The same things were measured in two ways. Each way mixes the same 10 hidden numbers, adds some noise and spreads widely along 6 directions of its own, which tell nothing about the thing.
Some things both ways: the first way, then the second way.
[+0.32,+1.20,+0.09,+1.72,-0.37,+1.32,+0.91,+0.33,-0.63,+2.29,-0.99,+0.09,-0.22,-0.35,+0.55,+1.56,-0.02,+2.75,+2.43,-0.89,-1.18,-1.38,+0.05,-0.84,+0.35,-0.96,+0.42,-1.72]
[-0.34,-2.08,-1.24,+0.29,+1.09,+2.98,+0.12,+1.94,+0.43,+2.27,-3.37,-2.56,+0.78,-1.87,-0.18,-0.49,-1.86,+0.42]

[-0.28,+1.04,+1.90,+3.22,+0.54,-0.83,+0.44,-1.22,+1.17,+4.98,-0.40,+0.26,+1.88,-0.49,+0.76,+1.46,-0.92,+1.46,+2.21,-1.06,-1.24,-1.95,-0.48,-3.62,+0.79,+1.17,-2.37,-0.64]
[+2.58,-0.12,-0.64,-0.65,-1.56,+1.23,+0.08,-0.71,+0.99,-2.71,+2.90,+0.00,-0.21,-2.56,+4.27,+2.39,-0.14,+1.79]

[+1.68,+2.21,+2.77,+1.87,+2.65,-1.60,-4.04,+1.99,+3.41,+3.02,+0.19,+0.23,+0.49,-1.04,+1.11,+1.98,-0.86,+1.70,+2.81,+0.15,-1.61,+0.52,-0.79,-3.20,+0.05,+1.48,+0.44,-0.73]
[+1.64,-1.31,-1.66,-4.26,-1.88,+0.17,+3.06,+4.15,-0.72,-0.47,-3.32,+1.99,-4.27,-5.15,-1.19,-0.85,-1.25,+3.29]

[+1.25,+0.75,-1.64,-0.86,-0.81,-1.10,+0.69,+2.02,-0.91,-0.42,-1.32,-0.04,-1.62,-0.86,-0.56,-0.85,-0.61,+1.78,+0.32,-0.55,+0.00,+1.32,+0.79,-0.28,+1.04,-1.29,-0.16,-0.27]
[-0.96,-2.21,-1.72,+0.78,-0.83,-0.29,-0.09,+2.23,+0.69,+3.35,-1.54,+0.23,+2.15,+0.50,-4.11,-1.76,-1.68,+0.32]

[+1.79,-0.07,+0.69,-0.91,-0.33,+0.69,+2.62,+0.83,-1.33,+1.19,-1.31,+1.58,-1.69,+2.19,-0.94,+0.04,+0.95,+3.37,-0.26,+0.15,+0.34,-0.26,-0.32,-2.27,+2.30,-1.48,+1.84,+1.51]
[-0.70,-1.34,+1.32,+2.09,-3.14,-1.84,-0.37,+2.59,-1.85,+1.50,+3.51,-0.28,-0.03,-0.01,-4.86,-1.51,-3.37,+0.60]

[+2.97,+0.53,-1.67,-0.34,+0.41,-0.42,+0.56,+1.62,-1.45,-1.94,+1.00,-1.49,+0.33,-3.64,+0.44,-2.82,-2.24,-0.65,+1.12,+1.02,-1.07,+1.51,+2.87,-0.69,+0.64,-1.88,-2.43,+0.40]
[+1.24,-0.92,-1.95,+0.92,-0.83,+1.39,+0.39,+0.87,+1.42,+0.59,+0.72,+0.56,+1.03,-3.06,+0.83,-0.51,-1.16,+1.43]

[-0.86,-0.39,+1.21,+0.61,+2.14,-2.70,+0.41,-2.78,+1.60,-1.90,+3.52,-1.35,-1.05,+0.70,+0.09,-1.96,+0.57,-3.92,+2.26,+2.94,+0.85,+2.71,+2.53,+0.87,-3.41,-2.54,+0.93,+1.57]
[+1.37,-0.62,-4.17,+0.31,+1.65,+0.79,+0.10,-1.46,-1.71,+0.78,-1.46,-0.38,-0.44,-1.78,+0.41,-2.49,-1.82,+1.15]

[+0.61,+1.68,+0.38,+1.46,+1.47,-0.04,-0.94,+1.35,+0.26,+0.52,+0.42,+0.68,-0.43,-0.58,+0.27,+0.48,-0.02,+1.30,+2.05,+0.46,-1.24,+0.27,+0.15,-1.28,-0.73,-0.53,+0.81,-0.73]
[-0.25,-1.08,-1.05,+0.37,-0.11,+1.46,-3.32,+3.62,+0.12,+1.00,+0.46,-1.43,+0.70,-0.64,-0.54,-0.39,-0.40,-0.09]

[+0.61,-1.70,-1.26,-1.43,-0.94,+0.53,+1.31,+0.82,-2.39,-0.82,+0.29,-0.45,-1.14,-0.94,-0.59,-1.25,-2.32,+1.42,-2.09,-0.46,-0.64,+1.30,+1.48,+0.09,+3.73,-0.05,-0.35,+1.53]
[-1.40,-1.32,+1.50,-0.83,-0.12,+1.36,-1.46,+1.30,+1.15,-0.12,+1.15,-1.77,+0.70,-0.75,+0.47,+1.50,-2.45,+1.48]

[+0.90,+2.31,-0.13,+0.61,-0.60,-0.13,+1.64,-0.17,+0.00,+0.49,+0.91,+0.46,+0.54,+2.01,-0.59,-1.64,+0.51,+1.58,+2.02,+0.19,-1.79,-0.74,+0.85,-1.09,-2.08,-1.24,+1.02,-0.27]
[+0.92,+0.66,-2.65,+1.00,-2.02,+0.13,-2.15,+0.58,-1.83,+0.26,+1.42,-0.29,-0.39,+0.26,-0.34,-0.76,+0.89,+0.42]

[+0.96,+0.46,-2.63,-2.55,-2.25,+0.51,+1.86,+1.89,-3.41,-2.13,-0.02,-0.65,+0.10,-0.61,+0.42,-1.93,-0.90,+1.71,-1.12,-0.64,-1.01,-1.47,+1.31,+0.82,-0.22,-1.28,-0.33,+0.03]
[+0.74,+1.50,-2.82,+0.49,+3.81,-0.15,-4.09,+0.30,+0.64,-0.59,+0.16,+1.00,+1.79,+0.42,+2.53,-0.98,+1.35,+0.35]

[+1.43,-1.30,-0.83,-1.52,+1.48,-0.07,+0.10,+2.36,-1.88,-2.17,-1.19,-0.72,-0.99,-3.31,+1.82,+0.34,-1.07,-0.16,-0.49,+0.46,+0.09,+1.31,+0.43,-0.13,+2.50,-0.78,-0.79,+1.11]
[-1.82,-3.46,+4.28,+1.37,-1.47,-0.77,+0.08,+3.04,-1.01,+0.15,+1.59,-0.91,-0.13,-1.89,-2.81,+0.38,-2.90,-2.24]

[-0.25,+0.32,+0.12,+0.45,-0.81,+1.47,+1.45,-1.23,-0.08,+2.21,+0.34,+1.34,+0.27,+1.55,+0.91,+1.82,+0.41,+1.19,+0.62,+0.48,+1.75,-0.93,-1.04,-0.92,-0.44,-0.98,-0.02,-1.05]
[+0.96,+0.42,+1.14,+0.96,-1.25,-0.56,-1.63,-0.58,-3.05,-1.76,+3.54,-0.17,-0.32,+1.87,-0.75,-0.40,-0.04,-1.62]

[+0.27,+0.35,+1.16,+0.10,-0.37,+0.25,+1.47,-1.27,+1.07,+1.61,-0.66,-0.24,-2.35,+1.95,+0.09,+1.33,+1.50,+1.18,+1.87,+0.31,+1.53,+1.93,-0.33,+0.52,+0.34,-2.07,+2.20,-0.20]
[-0.88,-0.49,+1.50,-0.67,+0.16,-2.49,+1.05,+0.51,-1.56,-1.87,-0.14,+2.65,+0.94,-0.52,-2.24,-2.14,-0.18,-0.67]

[-1.34,-0.35,+0.07,+0.13,-1.04,+0.09,+3.22,-1.17,-1.27,+1.95,-1.26,+0.80,-0.02,+1.40,+0.25,+0.95,+0.53,+2.05,-0.53,-1.31,-0.70,-0.85,-1.27,-1.07,+1.78,+0.79,+0.07,+0.82]
[+3.41,+1.61,-3.35,+0.41,-2.21,+1.98,-3.00,-1.73,-0.64,+1.14,+2.89,-3.23,-0.35,-1.60,+2.39,+0.68,-0.79,+3.63]

[-0.09,-1.35,+0.31,-1.91,-0.85,-1.90,-0.27,-0.65,+0.96,-0.20,+1.92,-0.68,+1.20,-0.98,+1.53,+0.53,-1.53,-1.02,-1.30,+0.21,+1.82,-0.20,-1.16,+0.40,-0.12,+2.60,-0.54,+0.85]
[+0.31,+1.38,-4.10,+2.28,+2.70,-0.60,-2.38,+1.52,+0.52,+1.50,-0.69,+0.70,+4.35,+0.87,+0.50,-1.86,-0.39,+0.87]

[+0.67,-1.36,-1.90,-2.51,-1.27,-1.38,+0.22,+1.81,-2.28,-4.41,-2.20,-0.73,-1.62,-2.57,+1.24,+0.06,-0.44,+0.36,-1.39,-0.27,+1.73,+1.66,+0.01,+2.17,+2.33,-0.51,-0.28,+0.10]
[-1.50,-1.04,-0.51,+1.19,-1.22,+2.23,+0.29,-0.42,-1.15,+0.47,-0.47,-1.29,-2.73,-0.36,-0.89,-1.24,-0.21,-0.71]

[+1.81,+1.49,+0.71,+0.78,-1.54,+1.12,+1.58,-0.79,+0.46,+5.55,-0.73,+1.29,+1.09,+4.05,-1.13,-0.37,+0.00,+4.54,+1.05,-1.42,-0.26,-3.55,-0.75,-3.08,+0.09,-0.29,+1.00,-1.48]
[-2.43,+0.34,+0.20,+0.02,+2.78,+2.10,-0.70,+0.23,+0.11,-2.98,-1.01,+1.83,-2.11,-0.08,+2.19,-1.29,+2.22,-2.73]

[+0.94,-0.06,-2.15,-1.90,-2.53,+2.14,+1.89,+0.37,-0.69,+0.07,+1.33,+0.06,-0.59,+0.23,+0.52,+0.42,+0.03,+1.07,-0.51,+0.27,+2.23,-0.68,-0.44,+1.45,-0.92,-1.18,+1.18,-1.47]
[-1.24,-1.00,+0.20,+1.41,-0.35,-1.08,+0.42,+1.68,-1.30,+1.42,-0.45,+0.19,+2.25,-0.04,-3.08,-1.77,-1.39,-1.66]

[-0.42,+1.03,+0.13,+0.85,-0.77,+0.60,+1.83,+0.21,-1.25,-0.58,-1.91,-1.25,-1.05,-1.02,+0.54,+0.80,+1.47,+0.90,+2.36,+0.05,-0.80,-0.55,+0.34,+0.23,+0.66,-2.14,+0.51,-1.20]
[+1.58,-0.43,-1.61,+1.56,+1.73,+0.19,-1.05,-0.09,+0.98,+1.23,-0.31,-0.31,+2.91,-1.98,+0.75,-0.70,-1.59,+1.93]

[+0.47,-0.61,+2.09,-1.38,-0.17,-0.90,-1.46,+0.18,+0.94,+1.19,-1.21,-0.73,+0.77,-0.39,+2.84,+2.82,-0.67,+0.89,-0.41,-0.54,+1.06,+0.44,-1.89,-0.34,+2.46,+1.87,-0.42,+0.32]
[+0.75,-0.79,+0.56,-3.54,-0.14,+0.40,+4.04,+1.29,-2.23,-2.11,-2.85,+1.71,-3.28,-4.20,+0.24,+0.20,-1.81,+1.33]

[+0.17,+1.33,+0.59,-1.12,-0.09,-2.69,+0.32,+1.45,-1.21,-2.65,-1.07,-1.25,-0.34,-0.65,+1.20,-0.97,+0.27,+0.49,+1.27,-0.16,-2.20,+0.83,+1.22,-0.04,-0.30,-0.91,+0.01,+0.75]
[+0.88,+0.69,-2.43,-0.15,+2.35,-3.11,-2.40,+0.96,-1.49,-1.22,+0.18,+3.03,+1.00,+1.39,+0.17,-1.00,+1.21,+0.13]

[+0.60,+2.01,-1.96,+2.08,-0.99,+0.58,+0.40,+2.19,-0.85,+2.06,-1.25,-0.25,-1.39,-2.22,-1.12,+0.16,-0.82,+2.74,+2.10,-1.02,-1.10,-0.71,+1.32,-1.48,+0.71,-2.19,-1.33,-2.71]
[+0.02,-1.19,+0.31,-0.24,-1.15,-2.81,-0.53,-0.21,+0.25,-1.31,+1.88,+2.70,+1.33,+1.21,-1.83,-0.68,+0.90,-0.39]

[-1.28,-0.95,+2.08,-0.05,+0.50,-1.49,+1.62,-2.08,+0.12,-1.44,-2.00,-0.01,-0.41,-0.40,+3.08,+2.83,+1.58,-0.83,+1.05,+0.09,+0.77,+2.46,-1.82,+0.74,+1.85,+0.69,+0.09,+1.77]
[+1.14,+1.13,-0.80,+0.53,+3.10,+0.90,-1.17,+0.00,-1.93,-0.08,-0.77,-0.68,+0.41,+0.12,+1.12,-2.02,+0.07,-1.91]

[-1.48,-1.04,+1.04,+1.77,+0.58,-0.06,-1.59,+0.27,+0.46,+0.77,+0.49,-1.38,+0.09,-3.86,+1.82,+3.65,-0.56,+0.14,+1.21,-0.52,-0.39,-1.79,-1.14,+0.58,+0.75,+1.91,+0.33,-1.74]
[+0.66,-2.56,-0.26,+0.99,-0.26,-1.15,+1.04,+1.76,+0.28,+1.43,-1.35,-3.02,+1.34,-2.97,-0.44,-0.46,-2.94,+3.26]

[+1.19,-0.82,-0.93,-2.15,-0.06,-0.96,+1.92,-1.25,-0.90,-0.66,+0.90,+0.55,-0.05,+2.13,+0.10,-2.39,-0.96,-0.43,-1.31,+0.88,+1.18,+2.15,+1.10,-0.56,+0.34,-1.06,-0.79,+2.54]
[+3.69,+0.06,-3.36,-0.16,-1.41,-1.37,-0.58,-0.97,-1.96,+1.52,+1.81,+1.77,+1.44,+0.28,-3.07,-1.16,-3.09,+3.23]

Other things, the second way, with their names:
k166: [+0.53,-2.37,+1.45,-0.22,-2.66,+3.25,-0.12,+2.23,+0.84,+0.06,+0.95,-1.32,+0.39,-0.45,+0.61,+3.65,-0.92,+0.12]
k133: [-0.48,+0.23,-0.54,-0.47,+2.26,+4.39,-0.73,+1.08,+1.97,-0.57,+0.23,+0.49,-1.70,-0.11,+1.30,-1.33,+0.04,-0.62]
k817: [+0.77,-2.13,+1.38,+0.42,-0.23,+1.86,+2.69,-1.36,-0.98,+0.71,-0.45,+0.10,-1.11,-1.17,-1.44,-0.67,-1.89,-1.22]
k428: [+1.81,-0.23,-0.62,+0.33,-2.86,+1.71,-3.06,+0.00,-1.31,-0.42,+3.33,-0.57,-1.83,-2.71,+1.13,+0.80,+0.48,-0.01]
k164: [+0.16,+1.49,-1.34,-2.17,+2.06,-1.40,-2.08,+2.35,+0.74,+0.30,+0.63,+1.60,-1.54,+1.09,+0.38,-2.07,+0.77,-1.10]
k585: [-2.11,-0.99,-0.37,+0.31,-0.27,+2.23,-1.41,+0.74,+0.59,-0.67,+0.27,+0.39,+0.20,-0.59,+1.73,-0.14,+0.90,-3.30]
k705: [-2.54,-1.07,+3.10,+0.62,-1.03,-1.83,-0.27,+2.15,+0.61,+0.37,+0.56,-1.09,+2.86,+0.44,-2.24,-1.16,-1.26,-1.19]
k225: [+0.15,-0.06,-1.19,+0.11,-2.30,-2.95,-2.36,+1.09,-4.43,-1.57,+1.25,-0.62,-1.30,+2.31,-2.63,-1.99,+1.12,+0.57]
k318: [+2.86,+3.26,-2.28,+0.63,+2.19,+0.28,-4.56,-0.44,+1.72,+1.41,+2.10,+0.64,+3.40,-1.42,+2.43,-0.78,-0.36,+2.70]
k30: [-0.31,-0.70,+0.12,+0.34,-2.89,-0.77,+0.21,+1.40,-1.81,-0.81,+1.81,-2.92,-1.06,-3.04,+1.18,+0.67,-1.95,+0.92]
k909: [+3.48,+0.53,-0.61,-1.25,-2.39,+0.58,-2.14,-1.56,+2.34,+0.12,+4.60,+0.26,-1.02,-3.34,+2.46,+1.09,-1.15,+3.72]
k830: [-0.05,-0.69,-2.05,+1.69,+1.22,-0.98,-0.57,-0.85,-2.25,+0.15,-0.31,+0.09,+0.00,+1.79,-1.96,-2.53,-0.23,+0.10]
k270: [-0.53,+1.05,-0.24,-2.06,+1.06,+1.29,-0.81,-0.89,+2.17,-3.03,+0.87,+2.18,-0.40,-0.32,+2.71,+0.49,+1.34,+0.65]
k190: [-1.98,-0.56,+1.70,+0.36,-0.77,-0.24,-2.27,-1.35,-0.81,-1.51,+1.72,-1.44,+1.60,+1.19,+0.33,-0.63,+0.64,-1.89]
k550: [+0.80,-0.91,+1.03,+0.21,+1.12,-0.11,+1.31,+0.03,+2.18,-2.33,-0.52,+1.19,+3.00,-1.69,+2.16,+0.60,+0.22,+0.98]
k856: [-2.01,-1.00,+0.58,+2.29,-2.90,+1.67,-0.80,+2.62,-1.99,-0.05,+0.81,-2.92,+0.47,+0.07,-1.94,-0.20,-1.03,-0.69]
k996: [-1.06,-1.08,+0.46,+0.13,-1.29,-0.70,-0.19,+0.04,-1.03,+0.00,+1.18,+0.76,+1.02,+1.53,-1.64,-0.06,-0.57,-1.65]
k764: [-2.04,-2.92,+2.26,-0.41,-0.99,+0.73,+0.52,+1.92,+0.82,-0.93,+0.13,+0.37,-0.10,+0.00,-0.65,+1.13,-0.02,-2.63]
k343: [-1.41,-4.38,+3.39,+0.57,+1.76,+2.75,+2.22,+2.62,+2.79,-2.64,-2.11,-0.20,-1.02,-5.09,+3.53,+2.19,-0.86,-0.29]
k313: [-0.72,-0.12,-1.40,-0.97,+2.94,-0.26,-4.33,-0.78,+0.19,+1.26,+0.37,-0.15,+1.62,+3.99,-1.60,-1.38,-0.06,-0.15]
k775: [-0.22,+1.10,-1.52,+0.84,+2.08,+1.95,-1.16,+0.51,-1.22,+1.07,-2.12,-0.28,+0.46,-0.51,-0.66,-2.28,-0.15,-0.20]
k681: [-2.70,-3.53,+7.04,-0.58,+0.30,-3.59,+0.36,+0.41,+1.27,-4.60,+1.91,+1.65,+1.18,+0.65,-0.06,+1.62,+1.17,-2.28]
k715: [+0.25,-1.21,+0.23,+1.14,+1.73,-0.88,+0.22,+0.41,+2.43,+1.81,+0.16,+1.68,+1.66,-1.39,-1.70,-2.78,-1.15,+0.52]
k397: [-0.72,-1.49,+0.42,+1.17,+0.20,+1.02,-0.08,+0.96,-0.80,-0.46,+0.36,-0.69,-1.77,+0.39,-1.10,-1.71,-0.20,-2.05]
k551: [+1.08,-2.02,-0.13,+0.27,+1.97,+1.98,-1.56,+3.00,+0.72,+2.12,-2.33,-1.42,+0.73,-1.40,-0.27,-1.03,-0.85,-0.85]
k511: [+0.40,+0.58,-1.09,+1.13,+0.32,+2.26,-0.01,+1.39,+0.37,-0.05,-0.20,+1.26,+1.42,-3.34,+0.46,-0.20,-2.25,+1.53]
k258: [-0.68,-1.18,-3.06,+2.43,-1.45,-2.11,-0.91,+2.21,-1.82,+4.17,+0.21,-1.22,+2.94,+1.95,-5.27,-2.14,-3.39,+1.02]
k529: [+1.01,-1.93,+1.02,-2.85,+0.08,+1.30,+1.73,+1.03,+0.58,+0.31,-1.81,+0.54,-0.34,-2.72,-0.34,+0.45,-1.75,+0.96]
k205: [+1.61,+0.66,-0.58,-0.82,+2.98,-1.95,-0.16,+0.82,-0.40,+2.02,-0.58,+2.14,-0.43,+0.00,-2.53,-3.90,-0.99,-0.87]
k100: [-0.63,-5.46,+0.72,-0.57,-2.33,+0.85,+3.64,+1.75,-2.57,+2.43,-3.45,-1.35,-0.80,-2.57,-3.93,+1.40,-4.77,+0.64]
k632: [+0.83,-0.23,+0.24,+1.36,+2.28,+0.00,-0.97,+2.30,+1.77,+0.07,+0.37,+0.75,+4.67,-0.44,-0.18,+0.22,-1.99,+2.54]

Some of these things the first way, each followed by its name:
[+0.32,-2.50,-0.56,-3.03,-0.42,+0.42,+2.95,-1.21,-1.46,+0.33,+2.47,-0.61,+0.83,+0.60,+1.32,-0.38,-1.32,-0.01,-1.98,-0.10,+0.33,-0.61,-0.03,+0.99,-0.28,+0.90,+0.90,+2.76] -> k30
[+1.46,-0.12,+1.42,+0.95,-0.49,+1.30,+2.18,-1.95,-0.14,+3.03,-0.40,+1.79,+0.08,+3.10,-0.37,+0.47,-0.01,+2.92,+0.87,-0.32,+0.34,-0.13,-0.42,-1.92,+2.02,-0.17,+0.83,+0.72] -> k632
[+1.90,+0.76,+1.83,+0.59,+0.25,-0.29,+1.04,-2.45,+1.46,+1.30,+1.06,+0.87,+0.40,+3.76,-0.08,-1.04,+0.48,+1.27,+1.72,+0.40,-0.66,+0.78,-0.22,-0.77,-0.63,+0.14,+2.20,+1.10] -> k856
[-0.62,+0.38,-1.24,+0.03,-0.77,-0.01,-0.91,-0.74,+0.50,-1.13,+3.22,+0.02,-0.35,+0.36,-0.24,-0.55,-0.11,-0.88,+0.69,+1.54,+2.31,-0.92,+0.78,+1.60,-4.28,-1.53,+1.10,-2.01] -> k830
[-2.44,-1.19,+0.66,+1.58,+0.28,-1.30,+0.55,-2.43,+2.37,+3.36,+0.41,-0.69,-0.96,-0.29,+0.02,+1.69,-0.37,-0.50,+0.32,-0.59,+1.04,+1.19,-1.09,+0.17,+1.00,+1.11,+0.45,-0.12] -> k190
[-1.82,-1.94,-1.23,+0.89,+1.05,-1.53,-0.91,-0.78,+1.08,+2.77,-0.20,-0.17,-0.50,-1.66,+0.36,+1.42,-2.30,+0.21,-1.22,-1.29,+1.02,+0.13,-1.02,-0.11,+1.22,+1.91,-0.80,-0.35] -> k681
[+2.13,+2.10,+0.79,+3.69,+1.71,+0.00,+0.21,+0.54,-0.62,+0.79,-1.21,+0.06,-0.28,-1.39,-0.40,-0.87,-0.39,+1.87,+4.27,+0.07,-3.18,+0.33,+2.25,-2.74,+1.16,-2.01,-0.98,-0.45] -> k397
[-2.17,-0.33,-3.57,-0.75,-1.68,+1.12,+2.99,+0.95,-1.34,+0.74,+0.65,+1.52,-2.21,-0.12,-1.17,+0.77,+0.99,+0.63,-1.75,+0.61,+2.78,-0.89,-0.90,-0.17,-1.10,-1.85,+0.36,-0.90] -> k909
[-0.52,+0.23,+1.35,+0.86,+0.85,-0.50,+1.68,-2.50,+1.67,+5.03,-0.57,+1.79,+0.13,+4.19,-0.09,+0.75,+0.55,+2.02,+0.16,-0.76,+0.39,+0.26,-1.66,-2.43,+0.40,+0.48,+0.84,+0.99] -> k529
[-0.70,+0.58,+2.25,+0.69,+0.48,-3.10,-0.29,-0.11,+0.95,-3.18,-0.03,-1.35,-2.21,-1.06,-0.17,-0.13,+1.17,-1.22,+2.08,+1.23,-0.99,+3.64,+1.27,+0.57,+1.20,-0.71,+1.13,+1.34] -> k258
[+0.03,-0.97,+0.36,-0.60,+1.76,-1.44,+2.90,-2.16,+0.24,+1.73,-0.60,+1.64,+0.40,+2.81,-0.14,-1.28,+0.30,+0.17,-1.35,-0.04,-0.54,+1.09,-1.14,-2.28,+1.11,+1.14,+0.61,+3.60] -> k205
[-0.59,+0.49,-1.93,-0.41,-0.42,-1.05,-0.62,+0.01,+1.33,+0.09,+1.95,+0.33,-0.53,-0.72,+0.02,+0.17,-0.62,-0.82,+0.18,+0.71,+2.32,+0.97,-0.29,+0.72,-2.46,-0.39,-0.05,-1.52] -> k764
[-0.19,+0.87,-2.50,-0.63,+0.88,-0.22,-0.21,+0.91,+0.80,+0.34,+1.31,-0.47,+1.17,-1.64,+0.79,-1.16,-0.81,-1.71,-0.21,+0.74,-0.24,-0.69,+0.08,-0.78,-2.41,+0.01,-0.93,-1.07] -> k428
[+0.69,+0.16,+1.27,+2.10,+2.44,-2.79,+1.01,-2.32,+0.59,-0.55,-2.01,-0.77,+0.38,-0.51,+0.54,-2.44,-0.40,-1.64,+1.85,+0.52,-2.10,+3.35,+1.58,-1.85,+2.40,-0.67,-1.95,+2.11] -> k817
[+1.62,-0.20,-1.95,+0.01,+0.08,-0.10,+2.79,+1.60,-2.83,-1.75,-2.79,-0.15,-2.30,-2.14,-0.78,-1.45,+0.22,+1.63,+0.52,-0.09,-0.86,+1.54,+1.38,-0.54,+3.10,-2.52,-0.55,+0.87] -> k715
